The rows are grouped in 3 ways, from coarse to fine. Each group lies inside one group of the grouping before and may be the whole of it. The rows also spread widely along 7 directions, which tell nothing about the answers.
Known rows, each followed by its group in each grouping:
[ 19.0  -8.0   2.8 -18.4  21.9   4.2   2.8  11.0 -20.0   4.1  -7.2 -17.1
 -11.1  11.0 -26.7  20.7   0.4 -23.8   9.9   2.9  -3.5   2.6 -12.1  12.5
  -4.2  30.3  17.2   5.4  11.8 -17.7 -23.8   4.6] => tuti gido Z_248
[-31.6 -12.4 -15.9 -21.3  12.1   2.6 -18.8  38.7 -17.5  -3.6 -17.3   3.2
 -36.1 -13.8  34.0   4.6   0.1 -17.8  22.1   3.3 -29.5   6.7  11.1   1.1
  23.4  -8.2 -25.5  37.5 -13.8  17.1  -3.3 -27.0] => Ropep meza Z_764
[ 28.4  21.4  -1.5  11.3  -2.2  31.6 -10.3  10.2 -42.6 -22.3  -6.7 -18.8
  -6.2  45.4  36.0  10.1  -4.0  -7.4  12.4 -34.4 -36.7   1.3 -20.5  18.5
   5.1  47.1 -18.0   1.1  -5.2  18.0 -18.9   2.8] => tuti Ruli Z_97
[  5.1 -11.0 -12.9 -26.0   8.4 -12.5  20.6  -5.4   2.7  15.1  17.6  -9.1
   9.1  11.8 -14.8  12.4  -3.4  -0.6 -20.3 -20.4 -16.6  26.8 -26.1  23.2
  -3.5  -6.3  42.1  22.6   4.4 -34.5 -21.3 -12.2] => Peg sike Z_439
[ 19.9 -15.4  12.6  16.5   7.6  30.6 -26.6  18.6 -21.8  -3.0 -25.8 -19.3
  -4.1  26.4   2.6  18.5  12.8 -20.6   1.2 -16.0  -9.0   8.6  -7.4  43.9
 -10.8  33.6  -6.6   5.0   9.3  20.5 -34.6   6.5] => fosa Gesup Z_73
[ 35.6 -13.7 -14.7 -22.4  10.1  -1.6  23.3  17.7 -45.7   7.5   1.1   0.0
 -23.3  26.4   4.5  22.9  -9.3 -33.2  13.1 -15.1 -12.5  -7.0 -12.3  -3.3
  21.4  36.0  20.3  25.3   4.8 -10.6 -36.3  -8.4] => tuti Mape Z_309
[-19.1 -20.5   3.7 -23.5   4.6   0.2  -8.1  29.3  -5.5   6.6 -12.8   0.9
 -16.5 -11.7  -2.1  10.5  -1.5 -16.9  -2.9  -2.3 -15.4   8.2  -0.2  25.3
  12.5  15.6 -10.9  11.5  -8.5  -3.6 -17.1 -10.7] => Ropep meza Z_676
[  8.3  -6.3  -0.1  -1.6  23.5   0.1 -17.3  -8.6   5.2   6.4   5.4 -25.3
  20.0  -5.5   0.4  30.2  -6.8  -5.8 -15.2 -38.6 -21.6  45.9 -35.4  39.3
 -27.7 -27.1  24.5  20.4   9.2 -26.4   3.6  -1.5] => tuti Mape Z_400
[-27.9  -8.8  -9.6 -36.7  11.0 -14.3   1.7   2.8   2.5   9.5   8.9 -13.6
  -6.0  -7.6 -22.7  -2.9  -4.9  -5.7 -11.8   7.9 -14.5  30.3  -7.4  14.0
   1.4   2.9  26.9  20.6   3.6 -22.9  -1.6 -23.8] => Ropep meza Z_949
[-14.5  -0.4   1.1 -29.8  24.5  -3.3   0.0  24.9  38.6   9.8  -8.6 -12.3
  -4.7 -31.3 -39.7  25.2  -1.5  -2.8  10.9  13.8 -14.9   6.1 -15.4   8.9
 -12.7 -11.7  -7.7  -4.7 -12.0 -32.5  14.0   2.6] => Ropep Diruf Z_86
[-17.2  14.9   1.3  -7.6  20.4  14.2 -32.8   1.1   4.9 -10.7  -4.8 -32.7
  -0.2  -1.9  -7.2  -3.0  -3.8  14.0   0.1   6.7 -25.5  30.8 -10.4  23.0
 -24.7   3.5   1.7   0.2   3.6  -0.5  16.8  -3.5] => tuti Ruli Z_887
[ 10.5  -6.0 -12.4 -10.7  13.5  -0.2  -6.7   4.1 -15.0   0.4   4.2 -13.1
  -0.7   3.2  12.2  21.4  -5.0  -8.6  -7.0 -25.7 -24.2  24.3 -23.8  17.5
  -1.3  -3.3  14.9  24.7   5.4 -14.8  -6.6  -9.9] => tuti Ruli Z_408
[ 14.4  -5.3 -20.4 -11.4 -11.0   8.7  16.4  24.9 -41.0  -1.8   0.3  10.7
 -21.4  39.3  50.6   6.8  -3.7 -15.0   6.0 -33.8 -37.2  -4.8  -9.4  11.1
  31.3  29.7  -3.6  29.9 -17.8  10.1 -40.5 -18.9] => Peg sike Z_554
[ 26.5  35.4 -17.6 -24.9  10.7  11.8  39.6   2.7 -17.4 -10.0   6.7 -19.7
  -8.4  45.2 -10.1   3.5  -5.2   2.3  31.2   1.5 -30.2 -14.5 -20.7 -21.1
  10.1  29.0  21.1   8.8  -4.0 -15.7 -16.5  -7.5] => Peg sike Z_298
[ 16.0 -22.2  11.7  -4.2  17.9  19.9 -10.1  17.4 -19.3   5.0 -22.9 -22.7
 -13.0  20.7 -43.0  13.2  16.4 -27.2  13.8  22.0  10.3  -1.1   6.3  20.6
  -9.9  46.2  15.5  -3.5  18.9   6.2 -36.3  10.4] => fosa Morom Z_850
[  9.8  36.5  -6.7 -24.8  20.0   8.4  19.9   4.5  18.3  -4.7   5.6 -29.0
   3.5   7.0 -35.2  17.5  -6.7   5.7  25.6   9.4 -25.5  -1.4 -26.7  -9.5
 -11.4  10.4   9.7  -6.5  -5.2 -32.0  11.4   0.1] => Ropep Diruf Z_927
[-16.3 -14.4   5.4 -23.1  16.1  -1.1  -1.4   8.0  22.5  11.7  -2.0 -17.2
   5.2  -8.7 -42.6   7.2   3.8   4.0 -13.3  13.4  -7.4  19.2  -7.9  30.9
 -16.4   8.2  14.7  -0.9   2.6 -19.3 -13.5   0.5] => Peg kise Z_834
[ 26.6 -14.3  -9.3 -25.0  14.4 -14.8  31.2  -2.7 -18.5  14.6  12.9 -11.1
   3.2   9.8 -21.0  29.1  -3.3 -29.3  -2.5 -22.4  -8.9  17.9 -25.9  10.1
  10.9   4.3  44.1  31.4  19.2 -36.0 -27.7  -8.9] => Ropep meza Z_676
[ -8.5  -1.8  -9.6 -30.3 -20.1   0.7  12.0  21.1 -30.4  -1.9   7.8  11.5
 -19.7  22.6  25.0  -3.4 -15.4  -8.4 -20.4 -20.1 -26.8  -1.2 -15.5  20.7
  26.4  54.7  -9.9   3.5 -23.2  -5.1 -25.7 -15.6] => tuti gido Z_248
[-15.4 -11.6  -3.4   3.7   5.3  18.7 -29.2  16.4 -23.2  -8.2 -11.8 -13.2
 -12.6  19.6  29.4  -5.3   8.3  -3.7  -0.1  -9.2 -27.9  17.9   4.1  33.5
  -0.1  21.9 -10.2  19.3   0.7  32.2 -27.6 -11.6] => Peg kise Z_834
[-12.1  45.4  -7.9 -40.7  11.8   9.2  23.6   7.8   3.4 -17.5   2.3 -26.4
 -11.7  17.5 -34.7  -6.1 -10.2  11.7  35.9  31.2 -29.7 -11.0 -11.0 -24.0
   3.2  28.7   2.8  -7.0  -8.1 -16.1  15.1  -9.7] => Ropep meza Z_676
[ 13.7 -12.0 -16.8 -18.0   9.3  -4.1  20.3  -8.8 -36.4   4.6  16.0 -16.2
  -5.8  39.2  -9.7  -4.5   2.1 -14.3  -4.4  -4.2 -13.4  18.7 -10.1   9.9
   7.6  35.3  49.9  31.9  23.1  -5.2 -43.4 -16.9] => Peg kise Z_834
[  3.4   1.0  -4.1   1.8  12.9  10.0 -23.1   8.9  -2.0  -5.2  -1.0 -17.7
   4.9  -2.1  18.7  24.0  -3.8   0.2  -7.6 -34.4 -31.4  30.4 -26.4  32.8
 -12.1 -11.2  -6.8  13.8  -3.1  -7.2   3.2  -0.7] => tuti Ruli Z_97
[  5.1  21.9 -21.8 -25.3  10.1  -3.4  27.7   8.3  22.2   0.3  13.2  -9.9
   7.8   2.8   2.2  27.9  -9.3  12.5   8.7 -21.1 -40.5   7.8 -35.0   0.8
   3.1 -22.7   4.0  18.5 -15.4 -30.0   4.8  -8.9] => Peg kise Z_834
[ 23.0  13.3 -17.8 -12.0  17.5   2.8  21.2 -21.2 -17.9  -3.6  16.7 -34.8
   8.5  40.7 -29.6   9.8   3.7  -8.1  10.2   1.2 -12.2  24.5 -24.8  -2.1
 -13.9  15.8  59.3  21.2  28.2 -19.6 -12.2  -9.5] => fosa Morom Z_850
[ -5.7  -2.3   4.7 -21.5   2.4  10.0  -0.5  25.3 -15.3  -1.1 -12.2  -7.6
 -16.3   8.7  -8.0   4.0  -0.6 -15.8   8.7   1.0 -16.4  -4.0  -1.2  13.9
  13.6  37.6 -11.3   0.3  -9.2   0.0 -18.9  -7.4] => Ropep meza Z_949
[ 10.5  15.5  -5.3  -4.1  23.4   9.1 -11.1   2.3   1.1  -7.7  -0.9 -25.0
   7.1   0.5   8.1  30.8  -3.2  -3.6   9.2 -24.9 -28.7  22.9 -30.5  21.6
 -17.6 -17.7   2.7  14.7   2.8 -17.9   8.2   0.7] => tuti gido Z_248

New rows. What belongs after each?
[  2.2 -28.2  14.9  -1.8  19.7  13.3 -32.8  33.1 -11.1   6.3 -28.3  -8.3
 -14.8 -13.5  -1.9  26.6   7.4 -26.4   2.2  -7.4  -5.8   7.3  -2.2  41.3
  -7.4  14.7 -18.8   3.5  -0.1   3.6 -22.7  10.7] => tuti gido Z_248
[ 10.7  13.9   2.2  12.0  32.6  33.5 -27.5   9.9 -16.6 -16.0 -26.0 -37.7
  -6.0  24.7   1.0   6.5  15.9  -3.8  38.3   6.9 -23.6   7.6   1.2  13.1
 -21.3   6.6  -0.5  11.4  11.2  22.1 -13.4   2.1] => Peg sike Z_298
[-30.9   2.0 -21.5 -26.2  32.7  -4.2 -14.3  -7.2   4.7  -0.4   3.2 -34.6
 -11.2   3.1 -30.7 -10.9   3.9   9.2   9.2  39.4 -11.8  38.3  -0.5  -2.4
 -22.2 -19.1  46.8  36.7  27.2  -4.9  12.7 -27.4] => fosa Gesup Z_73
[ 28.4 -15.9  -5.3 -18.7  24.4  -6.3  10.7 -13.5 -25.4  11.3  12.3 -25.6
   4.9  17.6 -38.8  15.2   0.7 -20.8 -10.3  -4.8   0.6  26.1 -22.0  13.5
  -9.3  23.0  57.7  17.8  31.1 -30.4 -25.7  -2.3] => tuti Ruli Z_408
[  2.6 -21.9  -5.5  -6.3  22.5  -2.9 -11.9   0.4 -15.7   8.5   1.6 -22.3
  -3.0   4.7  -8.4  12.9   6.9 -25.3  -2.0  -6.4 -11.7  32.1  -7.9  21.3
 -11.4   4.9  32.8  28.3  21.4  -8.9 -19.1 -12.3] => Ropep Diruf Z_86
[ 32.1  22.1   4.2  -3.2  23.9  14.2   3.0 -29.8 -27.1  -7.3  10.8 -48.2
  16.3  44.3 -37.1   4.5  -3.0  -5.2   6.3  -3.9 -11.0  27.6 -26.1  15.7
 -32.3  40.9  53.1  -1.6  33.2 -15.2 -12.0   4.3] => tuti Mape Z_309
[-11.0 -21.6  15.5   4.6  32.9  16.0 -50.0  12.7  -4.2   2.2 -25.6 -30.5
  -3.7 -12.9 -15.3  13.4   6.1 -12.5   3.6   3.2  -6.3  32.7   1.5  40.1
 -32.6  -0.3   3.7   8.4  14.4   8.6  -4.1   5.1] => tuti Mape Z_400
[  8.1  22.5 -10.1 -25.3  21.9  -2.4  20.1 -11.8  -4.2  -4.4  12.3 -30.6
   6.0  14.5 -29.1  11.4  -4.3  -4.5  17.9   2.2 -22.1  18.6 -23.2  -4.6
  -8.3   0.4  37.3  17.7  16.8 -28.9   2.5 -10.4] => Ropep meza Z_676
[ 18.2  -0.9  -6.5 -17.1  -8.2   7.9  21.5  10.3 -50.1  -3.8   2.5  -4.9
 -14.8  42.4  11.8   0.4  -3.7 -28.0   2.4 -19.5 -19.2   0.2 -12.2   9.6
  25.9  57.1  11.1  16.4   1.1   1.6 -39.3 -14.0] => Ropep meza Z_764
[-10.1   8.9   3.2 -23.0  -8.3   3.5   1.8   8.5   9.4   1.5   7.6  -6.1
   7.0   4.1  -2.5   8.5 -17.7  11.9 -26.3 -24.2 -28.6  18.4 -29.5  36.0
  -7.8  26.5  -7.6 -14.1 -23.9 -20.8   3.2  -3.0] => tuti Mape Z_309
[-31.2 -10.6   3.6 -21.0  -6.0   8.1 -12.5  37.2  19.7   4.5 -14.4   7.2
 -11.0 -10.9   8.1   3.6  -3.1  10.6 -13.0  -6.8 -27.5   4.3  -3.1  37.7
   1.9  10.5 -30.4  -6.1 -34.8  -1.5  -9.5  -4.3] => Peg sike Z_554
[-21.1 -15.2  -4.2  -0.4  -5.6   4.6 -24.7  -3.8 -39.6  -5.3   4.5 -15.6
  -1.3  23.1  36.8 -14.1   1.0 -14.0 -26.6 -32.4 -27.0  48.2  -7.4  45.3
   1.8  22.6  15.1  31.4   9.4  17.0 -23.2 -26.5] => Ropep meza Z_764
[ 15.4   0.4   4.7   2.1  -7.8  18.4 -12.9  16.3 -13.9  -5.9  -5.7  -6.0
   4.2  11.6  27.8  23.8  -6.6  -4.2 -17.4 -46.1 -32.5  10.4 -28.9  41.7
   2.1  25.0 -22.3  -4.9 -17.4  -3.5 -14.7   3.5] => tuti Ruli Z_408
[ -4.1   2.3 -10.6 -21.9 -14.3  10.7  14.1  22.3 -32.5  -3.5   0.4   4.7
 -22.6  40.3  24.4 -13.2  -5.1  -1.8   0.6  -7.7 -30.8  -7.4  -1.3  11.2
  23.6  53.4  -2.7  10.1 -20.2  11.5 -34.9 -16.8] => Peg sike Z_554
[ -0.3   4.2  -4.1  -7.9  27.2   7.9 -12.5  -8.9  16.2   1.2  -1.3 -37.4
  10.3   6.1 -34.5  13.2   5.6   4.9   0.3   5.8 -10.4  34.7 -20.2  22.5
 -31.9 -14.6  33.0  15.7  22.5 -15.6   5.6  -5.7] => fosa Gesup Z_73
[ -6.6 -30.2  -2.9 -29.8  40.3 -12.8  -9.8  12.7   3.4  19.6  -7.9 -17.6
 -12.5 -24.7 -43.9  21.8  -2.0 -21.0   7.6  18.7   4.2  23.0  -2.7   8.8
 -14.3 -14.4  33.1  23.5  17.5 -27.4  -4.5  -4.2] => tuti Mape Z_400
[  2.4 -17.1   9.6  -0.7   2.3  12.9 -13.8  13.1  -3.5   7.6 -10.0  -9.1
   6.2  12.5   1.8  11.8   5.9  -4.3 -19.1 -25.5 -16.8  19.4 -12.7  52.3
 -10.5  17.0   1.6   1.2  -5.6  -2.8 -31.8   1.3] => Peg sike Z_439
[-20.7  27.9  -4.3 -33.4  25.7   3.3   1.5  -1.3  11.6  -7.3   0.3 -35.8
  -3.8   1.0 -46.2  -5.3  -1.7   8.0  23.5  32.0 -18.6  15.5  -6.5  -7.2
 -14.3   7.5  19.8   1.0   6.1 -19.1  16.8 -11.6] => Ropep meza Z_949
[ -4.3 -33.5   3.3  -7.1  31.3  -3.9 -33.0   7.6   1.7  14.1  -8.3 -21.7
  -0.1 -23.0 -22.3  23.2   5.8 -15.1 -12.5  -4.8  -1.7  40.4  -8.7  37.4
 -21.5 -16.1  20.9  20.0  20.2 -15.3  -7.8   0.6] => tuti Ruli Z_97
[ -4.9  -3.2   3.2  -4.8  30.3  13.3 -25.9   1.7 -24.1  -5.5 -15.0 -35.8
  -8.5  10.1 -17.4   1.4  11.8 -19.0  23.4  13.7 -10.4  24.0   6.4  13.2
 -13.7  12.0  21.5  21.0  25.7   9.5 -12.4  -9.6] => Ropep meza Z_949
[  0.2 -11.3   8.6 -24.6  -1.8   0.9  13.9  21.2  20.7  16.0  -1.4   1.4
   5.6  -0.6 -23.8  17.8  -2.4   1.6 -21.3 -15.2 -14.0   5.4 -19.8  39.7
  -3.3  18.3  -0.3 -10.5 -20.3 -29.5 -21.7   5.0] => Peg sike Z_554
[  7.4  22.3  -1.2   3.4  16.7  32.7 -17.1  23.0 -27.0 -22.3 -22.1 -26.0
 -22.2  28.3  11.0   4.7   5.7 -14.2  45.4   9.2 -31.3 -11.1   3.3  -4.2
  -2.2  40.7 -20.5   1.8  -1.1  26.3 -10.5  -1.7] => Ropep Diruf Z_86
[-14.7  -5.5 -20.7 -28.7  15.1   2.4  -8.0  31.9 -32.2  -4.3 -10.7   0.2
 -42.4   5.1  21.1   0.0  -9.1 -13.1  26.6  15.0 -25.1  -5.6  10.3 -13.4
  18.6  17.5  -7.9  28.1  -8.8  14.9  -7.1 -22.2] => tuti Mape Z_309
[-33.0  12.0  -6.5 -14.2  -9.9   7.7 -14.9  19.7   3.7 -10.8  -1.6  -3.7
  -2.4  -4.1  38.3   3.3 -10.4   8.9 -11.1 -30.3 -45.5  23.7 -18.3  30.8
   6.6  -4.6 -31.6  12.5 -28.3   2.2  11.7 -20.7] => Ropep meza Z_764
[-19.4 -34.7   2.3   3.7  33.3   2.0 -45.4  11.4 -12.6   5.0 -19.4 -22.3
  -6.8 -22.4   8.5  17.6  13.7 -26.3   5.0  -7.0 -12.9  45.6   5.9  36.8
 -15.6 -31.0  12.8  42.9  24.5  10.9  -9.1 -13.1] => Ropep meza Z_676
[-10.0   5.8 -11.5 -39.8  15.6   2.7   5.3  24.6 -15.9  -3.9  -6.6  -8.9
 -32.3   5.6 -22.1  -4.0  -7.4  -3.5  22.0  34.7 -14.9 -12.0   3.8 -20.2
  13.1  34.9   3.2   5.4  -4.5  -5.9  -3.9 -11.0] => tuti Ruli Z_408
[  3.2 -30.9  -5.0  -8.9   0.7  11.4 -18.4  19.6 -62.8  -0.7  -9.7  -2.8
 -31.5  27.7  23.1  -8.1   1.7 -28.5  -5.6  -4.9 -12.2   7.3  10.4  19.1
  20.1  57.8   8.3  23.3  10.2  25.1 -44.9 -16.5] => tuti Ruli Z_408
[ 12.4  20.7 -10.0 -25.0  15.1   5.0  25.1  11.8  12.2   2.1   2.8 -12.8
   0.4  12.9 -18.6  20.2  -3.9   7.2  18.0  -3.6 -27.0  -3.3 -22.6   0.1
  -1.8   0.5  10.5   4.1 -12.0 -26.7  -5.6  -0.7] => Peg sike Z_554
[-20.5 -30.7   3.3   3.3   2.8   3.4 -35.2   2.2 -27.3   2.1  -4.1 -13.5
   0.6   4.5  27.4  -1.4   4.8 -19.4 -25.7 -30.2 -20.2  47.8  -4.1  54.9
  -3.6   9.7  11.1  31.0  13.3  14.1 -25.0 -19.4] => Ropep meza Z_676
[-13.7  17.1   2.7  -8.2  16.1  15.7 -24.6  11.0  11.7 -10.9  -8.7 -25.3
   3.8  -3.9   4.1  12.3 -10.0  10.7   6.7 -12.5 -32.6  20.7 -20.4  23.9
 -21.7  -4.3 -13.4  -1.3 -12.7  -5.1  19.7  -0.1] => tuti Mape Z_400
[-11.1   9.3  -9.0 -16.8   3.0  -0.1   1.4 -17.2   1.5   0.5  19.1 -23.7
  16.1  25.1  -3.5  -8.3  -4.3  18.7 -23.2 -18.4 -29.1  39.9 -25.5  31.6
 -17.3   3.1  37.3  12.6   3.4 -17.8  -9.2 -16.7] => Peg sike Z_439
[-20.4 -31.0   3.7 -26.6  39.8 -11.7 -24.4  13.7  16.9  17.6 -11.3 -18.5
  -8.4 -37.8 -44.7  21.4   5.5 -16.4  -3.7  20.2   5.7  30.3  -2.8  26.0
 -22.6 -20.6  22.9  15.8  17.4 -26.8  -0.2  -0.1] => tuti gido Z_248
[  0.2  22.0  -6.2 -19.7 -16.9  13.5  17.7  10.6 -25.4 -11.2   8.8  -7.0
 -12.0  42.1  11.4 -12.7 -10.4  -1.6  -1.6 -11.0 -34.8  -5.0 -16.5   7.0
  15.0  69.3  -5.8  -6.7 -16.9   0.4 -19.8 -12.5] => Ropep Diruf Z_86
[-15.0 -36.7  -5.1   8.3   2.2   0.2 -35.6  11.2 -18.1   8.2  -1.3  -4.6
  -2.0  -3.4  43.1  11.3   4.6 -23.2 -29.1 -42.2 -26.8  47.0  -9.9  53.3
  -3.3  -3.0   2.5  34.9   2.9   8.8 -22.3 -19.1] => Ropep Diruf Z_86
[ 17.6  -4.7  13.7  17.8  10.2  25.7 -32.0 -10.0 -43.1  -8.5  -5.5 -34.1
   8.0  39.6   7.3   0.8   2.6 -15.4 -11.8 -26.1 -14.5  34.8 -12.0  48.4
 -24.7  50.2  20.8   3.0  22.3  18.2 -28.6   1.7] => tuti Mape Z_309
[ 20.7  -5.5  -4.0 -30.7  -1.1  -6.6  35.8   5.5 -26.0   8.1   9.2  -4.7
  -6.7  24.0 -22.2  12.4  -7.3 -25.7   0.0 -11.0 -10.7   0.1 -18.3   7.1
  19.4  41.8  27.2  11.7   6.7 -25.3 -33.6  -8.8] => Ropep meza Z_676
[ 34.1  -2.4   6.7   7.0  26.4  21.1  -4.4  -3.9 -27.0   1.0 -10.9 -34.1
   3.8  37.3 -20.5  12.7  13.9 -18.6  18.5  -3.8  -6.7  13.2  -7.5  22.3
 -19.1  27.1  35.2  11.6  25.5   0.0 -37.4   8.2] => Peg sike Z_554
[ -8.8  10.5 -20.1 -20.8   9.2   9.5   6.0   7.1 -34.6 -12.8   2.0 -18.4
 -24.7  38.5   6.7 -20.1   0.8  -0.8  22.9  20.8 -28.0   0.4   5.8 -11.1
  13.4  39.0  17.8  26.1   7.4  20.2 -24.4 -22.3] => Peg kise Z_834
[ 35.0 -28.7  -7.8 -13.2  22.2   2.8   3.4  18.8 -44.9   9.4  -8.2  -8.3
 -23.3  15.6  -7.5  23.8   3.4 -38.5  14.4  -6.6  -1.1  -1.2  -4.6   3.2
  14.3  30.7  20.9  26.2  17.1  -5.4 -40.0   0.1] => tuti Ruli Z_97
[-28.7   8.6 -13.3 -31.3  20.3   0.1  -3.9  19.1  -4.5  -6.3  -7.5 -15.7
 -23.0  -6.0  -5.4  -1.4  -1.3  -3.0  27.1  22.2 -24.5   9.6   2.1 -10.3
   6.0  -5.1  -1.4  24.8  -2.4  -1.5   9.3 -21.9] => Ropep meza Z_764
[ 29.3 -22.0  -0.5  14.0  38.1  18.3 -22.3  -0.1 -46.0   1.8 -17.9 -33.6
 -10.3  33.4  -6.2  11.0  22.1 -33.2  27.7   2.1  -4.0  20.5   9.1  18.7
 -16.0  14.7  43.1  36.3  40.3  18.6 -45.9  -0.8] => Peg sike Z_554
[ -8.2 -16.4 -14.2 -10.2  -1.6   5.5 -15.5  35.6 -26.7  -0.9 -10.0  11.5
 -24.5  -0.6  56.4  18.4 -14.0 -16.5  -0.5 -37.1 -36.0   9.0  -9.6  22.1
  20.6   3.3 -26.5  29.9 -23.8  10.0 -13.6 -17.0] => tuti Mape Z_400
[-21.8   9.6 -19.3 -38.6  19.9 -15.8  11.1  -4.1   5.5   1.1  14.0 -19.9
  -4.3  -7.7 -18.7   4.2  -7.8   1.1   8.7   9.7 -24.8  28.6 -15.0  -5.5
  -2.0 -17.7  31.6  30.9   8.8 -26.9  11.5 -24.1] => Ropep meza Z_676
[ 26.4  -8.1  -9.7 -15.5   3.2   8.5  20.5  26.9 -10.2   3.4  -8.3  -1.6
 -14.6  16.6  -8.4  32.8   1.5 -22.0  15.7  -9.2 -13.7 -14.1 -15.9   5.0
  15.3  21.5  -2.6   8.9  -7.7 -13.4 -24.7   2.6] => fosa Morom Z_850
[ -3.6  11.7 -12.1  -7.5  18.4   6.2  -4.5 -12.4  -2.3  -6.3   9.2 -32.2
   9.4  20.3  -3.8   1.4   3.6   9.6   1.8  -5.2 -28.2  32.1 -17.6  17.6
 -17.5  -1.8  28.2  21.7  14.3  -2.5  -7.6 -11.0] => Peg kise Z_834
[ -1.8 -20.7  -2.1 -26.1   3.6  -7.8   4.5  19.1  -0.5  15.6   2.1   3.0
  -5.7  -9.8  -5.9  22.6 -12.1 -12.1 -20.0 -20.7 -14.4  14.4 -19.7  28.8
   3.4  12.0   3.0   7.2 -11.8 -24.0 -12.5  -5.5] => tuti Mape Z_309
[-25.6 -13.3   8.9 -29.7  -6.1  -5.4  -6.7  15.2  16.1   9.6   2.9  -0.6
   3.4 -11.8 -14.2   7.5 -10.5   4.4 -40.0 -14.3 -15.1  21.8 -22.3  48.2
  -6.7  23.6  -6.8 -13.6 -20.3 -27.6  -6.4  -1.8] => tuti gido Z_248
[-10.4  -0.9  -8.1 -25.6  30.8  -0.3   1.0  -0.6   4.2   5.7  -1.7 -27.2
  -5.3   6.2 -37.1  -2.7   7.0   1.8  12.4  26.4  -9.5  19.1  -3.7   3.7
 -16.3  -2.8  37.1  18.4  13.6 -17.4  -7.8 -10.6] => Peg sike Z_298
[-28.5   1.2  -8.2 -20.4  24.3   3.9 -14.5  -3.5   2.4  -3.5   0.0 -30.7
  -5.2   8.4 -24.4 -16.0   5.9  11.2   7.1  30.2 -17.3  26.7   3.8  10.1
 -18.0   7.5  26.6  17.9  16.5   4.9  -5.0 -14.9] => Peg kise Z_834
